The rows come from 4 hidden closed curves, with some noise, and rows from the same curve form a group. Each curve winds through 6 dimensions. The rows are also pushed far along 2 directions, which tell nothing about the answers.
In the rows, 128 means zero.
Some rows, each with its group after it:
[119  87 117  94 110 105 141 215 168 169 161]
lufi
[134 154 116 151 156 166 159 177 105 165 180]
Lokov
[125 133 123 156 152 134 132 224 125 171 151]
tiv
[115 132 141 126 121 109 126 108  89 115 126]
lufi
[163 109 125  92 136  76 109 111 128 128 120]
Lokov
[125 166 124 139 152 149 162 165 127 137 157]
Lokov
[117 156 131 142 122 133 136 173  81 148 158]
lufi
[144  71  79  75 128 124 115 202 161 136 164]
tiv
[121 147 129 116 127 137 151 156 120 146 151]
gizo
[115 140 130 139 143 127 135   9 114  65  99]
lufi
[130 111 148 105 101 104 129  93 140 102 107]
Lokov
[117 162 160 138 147 103 162  46 112  76  97]
gizo
[113 206 150 170 140 139 160 111 104 110 129]
gizo
[112 116 105 125 129 141 105 127 130 105 117]
tiv
[111 147 163 141 137 117 136  97  89 116  96]
lufi
[135 166 130 137 148 144 160 140 124 128 146]
Lokov
[137  86 112 107 163 105 118 161 144 148 127]
tiv
[108 164 154 164 118 136 130 128  86 131 124]
Lokov
[ 90 159 133 151 121 140 141 184 124 135 143]
lufi
[ 95 200 145 167 138 152 147  83  86  99 115]
gizo
[141 122 140 148 142 114 133 153 136 158 134]
lufi
[136 127 137 148 136 135 111  99  81 127 123]
tiv
[147 111 128 120 130 109 149 188 128 184 181]
lufi
[132 156 140 158 133 165 154 195  95 163 163]
gizo
[128 116 116 138 122 150 119 133 119 130 141]
Lokov
[143  77 119 108 117 120 115 108 138 124 128]
Lokov
[127 113 118 137 144 151 138 109  99 128 149]
Lokov
[138 136 131 155 131 147 143 186 141 167 156]
tiv
[130 142 115 147 134 142 126 147 155 121 132]
gizo
[103 136 144 121 121 124 135 161 110 132 120]
lufi
[110 204 101 180 130 192 145 228 114 132 173]
gizo
[107 144 140 154 121 142 113 106  73 109 118]
tiv
[143 119 113 122 149 140 129 183 113 173 158]
tiv
[135 139 114 151 137 146 123 145 154 125 133]
gizo
[132 120 157 137 139  79 111  48 102 112  89]
Lokov
[126 145 149 152 133 155 130 139 106 149 114]
lufi
[144  83 115 112 116 119  99  83 130 106 115]
tiv
[124 109 134 112 132 137 125  68 132 106  99]
lufi
[111 123 111 128 160 120 120 138 128 101 113]
tiv
[141 131 143 152 130 139 134 122 106 136 129]
gizo
[154 137 109 133 120 135 134 211 158 175 173]
gizo
[140 113 126 100 147 113 157 119 151 125 136]
Lokov
[143 143 123 140 133 144 145 103 131 116 139]
tiv
[118 131 142 109 140 125 164 135 127 134 134]
gizo

New rows. What belongs after each?
[164 132 120  95 131 101 121 144 124 139 139]
Lokov
[115 177 132 181 136 147 158 200 110 174 182]
lufi
[127 115 130 139 143 123 135 209 136 170 144]
tiv
[129 132 138 163 145 127 125 119 107 143 131]
Lokov
[111 107 134 119 139 100 132 135 121 109 112]
tiv
[147 105 132 140 151 119 118 139 117 153 128]
tiv
[114 131 126 124 140 127 131 169 140 132 119]
lufi
[145 143 100 133 132 140 132 198  92 165 191]
lufi
[152 137 121  98 111 131 144 185 151 142 152]
Lokov
[150  58 109  55 134 107 125 128 168 131 121]
lufi
[119 126 126 116 140 123 130 180 145 137 125]
lufi
[134 133 127 128 135 141 129 141  84 140 149]
tiv
[121 100 113 119  99 146 123 142 134 143 160]
lufi
[147  99 147 124 130 117 134  99 115 128 122]
gizo
[133 137 147 146 140 104 148 106 114 137 141]
lufi
[ 98 185 121 173 157 169 137 145 114 131 128]
tiv
[ 82 195 124 192 114 174 149 153 105 129 166]
lufi
[131 160 149 177 147 134 141 153 108 159 133]
lufi
[103 152 121 151 148 141 136 199 106 133 143]
tiv
[126 129 107 113 134 135 136 180 114 117 156]
tiv
[124 188 126 164 150 171 160 165  83 110 155]
gizo
[148  89 129 103 152  64 111  78 141 120 103]
Lokov
[133 102 132 111 130 112 138 104 163 127 117]
tiv
[144 139 116 121 138 147 158 195 113 135 169]
gizo
[144 206 112 154 137 181 156 246 104 175 192]
Lokov
[114 118 145 118 125 109 126  69  88 108 111]
Lokov
[125 175 121 149 140 158 145 108  88  93 142]
tiv
[106 139 118 151 112 165 130 113 119 124 151]
lufi
[137 142 134 125 121 113 139 133 138 142 142]
gizo
[152 115  96 114 124 145 128 149 135 123 159]
tiv
[131 132 123 151 165 135 146 139 126 149 148]
Lokov
[119 115 120 116 147 125 128 125 151 131 120]
tiv
[105 155 133 139 160 154 148  93 101  99 113]
gizo
[125  98 109 118  98 146 123 158 130 151 165]
lufi
[122 112 108 127 128 159 131 208 163 159 148]
gizo
[117  93 129 106 115  97 141 166 162 147 145]
lufi
[116 137 114 139 129 156 140 112 126 122 148]
lufi
[140 131 102 120 113 145 112 175 138 131 146]
Lokov
[139 111 131 117 133 122 125 114  92 131 134]
tiv
[138 100 120 124 115 153 117 140 132 153 140]
lufi
[144 121 115 137 153 141 122 194 108 180 157]
tiv
[ 96 155 106 155 134 175 131 161  92 127 159]
Lokov
[138  90 115 108 110 113 111 111 110 122 145]
lufi
[139 137 143 159 142 127 139 165 122 170 139]
lufi
[144 105 132 114 156 113 147  62 116 110 126]
Lokov
[140 106 146 146 158 102 114  61 111 115  94]
tiv
[ 89 194 136 177 118 162 135 169  66 131 153]
lufi
[137  61 141  63  95  79 126 105 163 119 113]
Lokov
[ 89 170 129 174 117 153 147 116 112 117 151]
lufi
[146  86 131 103 131 104 115  88 100 126 123]
tiv
[106 128  98 129 146 147 116 181 143 136 132]
tiv
[111 134 122 142 121 149 136  80 126 106 134]
lufi
[130  95 157 114 109  86 119  67 123 115  99]
Lokov
[123  83 126  89 158  69 131  50 160  87  92]
Lokov
[127 104 156 125 111  96 122  75 116 116 102]
Lokov
[116 130 114 136 118 160 137 124 129 130 154]
lufi
[135  95 167 101 135  81 130  60 114 113  85]
lufi
[116 122 173 120 137  91 132  34  98  88  69]
lufi
[128  97 119 103 127 121 133  58 141 101 127]
lufi
[149  81  95  70 122 124 137 180 144 125 159]
gizo
[123 158 141 169 136 148 145 136 131 139 132]
tiv
[100 140 108 145  99 159 144 220 133 169 193]
lufi
[135 111  98  97 132 130 136 202 127 133 166]
tiv
[123 182 109 154 147 138 114 151 113 113 128]
Lokov
[110 153 121 138 142 134 137 122  94  88 128]
tiv
[142 131 109 121 135 138 133  98 122  94 137]
tiv
[141  70 116  93 133 117 132 108 117 132 148]
Lokov
[113 128 131 132 139 137 134  78  80 106 129]
Lokov
[161  83 122  85 122  95 143 208 129 194 185]
lufi
[158 158 111 112 113 145 134 210 139 151 159]
Lokov
[101 152 129 143 110 140 129 169  92 135 154]
lufi
[154  88 117  85 107 107 110 117 157 112 120]
Lokov
[122 152 125 142 126 133 110  63 117  71  96]
Lokov
[ 99 159 133 151 116 138 130 149  85 125 146]
lufi
[ 86 171 136 174 130 154 130 141 121 121 114]
tiv
[131 123 123 127 127 138 142 169 156 158 148]
tiv
[103 135 166 147 131 131 150  95 104 115 102]
gizo
[133 131 105 113 132 150 140 169 116 114 156]
gizo
[131 140 145 117 137 106 164 122 128 120 132]
gizo
[170  81 115 102 122 120 128 131 156 145 151]
tiv
[138 120 125 130 156 128 125 128 107 145 130]
tiv
[122  79 103  96 124 128 118 124 128 119 142]
Lokov
[111  94 111 108 129 126 122  88 117 100 126]
Lokov
[139 158 117 174 150 155 117 171 110 146 139]
lufi
